The same things were measured in two ways. Each way mixes the same 7 hidden numbers, adds some noise and spreads widely along 4 directions of its own, which tell nothing about the thing.
(in the rows, 128 means zero)
Some things both ways: the first way, then the second way.
[151  77 117 138 102 173 139 113 139 160 111  96 129]
[126 114 145 188  42 141 136 173 129  96 171 194 105 102 140]

[121 147 118 109 124 129 134 128 151 145 143 129 127]
[107 151 145 118  84 116 102 102 153 107 122 156 184 135 114]

[143 123  60  95 162 122 173 126 122 135  73 161 137]
[145  95 165  73  98  87 137 118 121  87 118 123 145  90 117]

[117 165 163 150 114 112  75  89  98 158 129  99 104]
[134 147 166 125 122 213 109 150 108 138 108 156 133 128 144]

[105 175 128  95 137 121 117  96 128 154 138 135 120]
[121 121 148  96 104 134 136 115 108  88 126 160 133 101  88]

[135 183 115 125 110 123 136  78 116 182 103 156 145]
[ 70 184 121 154 122 150 158 153 121 139 112  85 194 146 106]

[140  94  82 109 138 170 131 134 168 108 161 101  90]
[121  95 176 120  83  81 122 119 126 114 104 146 163  79 140]

[101 148 153 104 173 108 139 114 117 190 162 120 100]
[147 151 100  81 130 149  74 139 148 113 105  87 174 145 107]

[181 113 129 105 105 161 116 108 165 155 170 116 117]
[ 97 114 138 187  84 124  92 178 163  97 133  86 153 134 158]

[120 156  81 181 163 136 131 102 126 180 142 119 167]
[122 132 159  78  82 158  97 136 135 117 106 137 124 141  82]

[124 119 104 124 128 108 108 135 126 119  91 109 152]
[131 140 132 138  99 166 156 162 144 115 145 191 163 149 140]

[134 188  67 158 126 114 112 107 113 111  82 175 128]
[ 86 156 143 123 125 134 174 161 133 173 105 166 175 111 118]

[102 149 143 117 139 139  90 108 147 170 151 133 166]
[100 149 126 147  75 174 161 172 116 100 155 112 135 151  92]

[154 137 188 107  66 124  70 127 167 124 153 110  69]
[ 99 139 183 156 146 185 150 150  62 105 105  61 157  97 155]

[176  72 101 106  85 180 179 132 167 144 134 106  78]
[114 121 146 172  69  78  93 127 161  97 134 142 172  96 147]

[166 134 114  99 177  98 128 126 159 150 174  81 128]
[108 126 114  94 109 160 125 127 119  73 122 121 150 168  67]

[117 186 100 158 122 132  85  86 120 137 119 136 120]
[105 191 176  96 105 141 122 122 145 176  98 138 178 141 136]

[132 124 136  83 123 116 100 113 147 130 136  93 123]
[118 127 147 141 105 153 152 145 105 101 135 131 164 138 127]

[135  79  84 105 132 132 162 124 123 145  97  90 171]
[139  61 162 152 109 146 158 167 103  89 119  98 152 120 164]

[ 72 162 115 133 168 156 135 102 113 176 126 171  88]
[152 145 139  52  86 115 103 134 131 119 121 154 119  74  82]

[174 178 145  86 128  83  82 125 150 114 146 132  75]
[ 91 181 100 169 147 156 142 158 150 151 120 115 210 160 131]

Other things, the second way, with their names:
Q_316: [138 124 126 121  64 122  85 158 171 126 132 149 140 117 131]
Q_950: [109 122 155 120 106 144  86 124 147 114 100 121 167 147 114]
Q_265: [145 142 167 128  82 162 149 169  93 144 132 130 120  78 148]
Q_508: [ 89 172 166 117 132 120 145 136 139 169  84 126 197 115 145]
Q_790: [162 138 139  87 128 142 113 140 144  84 139 104 152 117 158]
Q_599: [ 96 149 152 151  98  99 103 132 122 107 102  49 192 112 131]
Q_987: [190  96 123  76 158 129  63 167 169 119 112 120 136  69 187]
Q_339: [137  91 129 101 100 140 135 135 119  79 121 142 131 135  86]
Q_710: [101 166 141 104  89 139  85 143 163 134 116 153 141 134 100]
Q_463: [ 66 151 114 167 143 167 132 161 146 123 111 124 178 161 109]
Q_636: [114 145 135  93 149 117 128 168 175 153 104 120 174 100 141]
Q_764: [124 157 136 122 106 157 115 145 132 106 125 109 164 154 139]
Q_619: [155 171 120 100 157 198 102 176 156 167 107 141 151 126 150]
Q_343: [ 86 162 160 189  76 131 124 140 145 141 124 151 173 125 146]
Q_393: [117 172 121 149 117 170 153 161 124 150 125 115 191 151 140]
Q_548: [ 79 181 147 178  53 118  87  99 126 102 134 163 162 110 100]
Q_946: [106 170 116 100 118 158 148 152 152 114 143 137 159 162 102]
Q_717: [125 141 122 148 118 117 132 168 148 128 126  96 185 114 166]
Q_92: [136 180 161 141  92 151  94 112 121 123 125 143 174 108 167]
Q_731: [138 166 137 118  81 154 121 164 124 102 146  64 136 126 141]
Q_838: [ 83 131 129 135  97 122 129 111 129  96 116 141 191 166  85]
Q_515: [138 177 207  87  54 144 106 111 102 127 110  72 140 106 136]
Q_131: [106 151 144 155  86 179 158 149 100 129 120 126 169 146 124]
Q_139: [ 95 156 159 132 135 186 160 136 131 119 125 157 176 170 131]
Q_499: [109 195 144 115 111 132 123 130 151 127 117  52 201 151 152]
Q_826: [133 103 189  78  93 101 175 129  78 103 105  87 149  73 123]
Q_302: [152 154 122 115  82 174  87 162 143  95 154 100 125 134 135]
Q_124: [152 119 138 136 161 162 112 157 135 121 103 115 181 118 188]
Q_485: [111 144 136 113 224 144 121 143 134 126  65  28 226 140 180]
Q_560: [117 178 157 103 119 183 130 145 113 136 118  98 149 126 138]
Q_153: [141 111 114 105  94 150 155 194 163 122 157 179 106 123 117]
Q_886: [130 136 160 164  91 127 107 191 125 126 132  54 133  62 192]
Q_822: [103 138 163 151 141 142 144 140 127 139 117 127 202 129 171]
Q_578: [ 57 196 154 125  66 153 139  90  97  99 124 166 158 160  20]

Some of these things the first way, each followed by its name:
[146 137 167 107 106 110 107 117 112 155  88 151  92]	Q_92
[119 140 148  87 115 156 145  93 145 186 139 156 125]	Q_599
[ 94 120 150  97 108 154 137 126 138 147 120 143  98]	Q_717
[203 185 122 114 113  81  85 122 161 109 166 118 106]	Q_463
[156 161 169 100 100 140 111 107 164 170 173 149  86]	Q_548
[150 169 114 125 111  78  66 128 150  94 138  94 140]	Q_139
[110 190  99 131  90 142  98  79 136 122 129 130  89]	Q_508
[152 132 117 137  78 154 124  91 139 157 125 110 120]	Q_343
[128 164  94 186 124 153 124 106 128 168 144 144 124]	Q_710
[115 198 176 104 144  99  21 104 143 129 158 150  95]	Q_560
[ 71 165 101  89 180 144  90 117 139 125 123 186 147]	Q_826
[125 152 149 155 109 104 126 104  85 154 102 109  53]	Q_619
[162 140  95 149 159 121 120 133 143 145 164 107 147]	Q_950
[159 144 100 128 100 103 107 142 135  92  90 141 124]	Q_822
[ 65  94 156 125 110 162 155 137 112 144 134 107  46]	Q_987
[141 126 132  86 140  96 124 145 129 126  75 164 111]	Q_790
[ 70 106 172 134 176 143  88 179 152 152 160 162 138]	Q_302
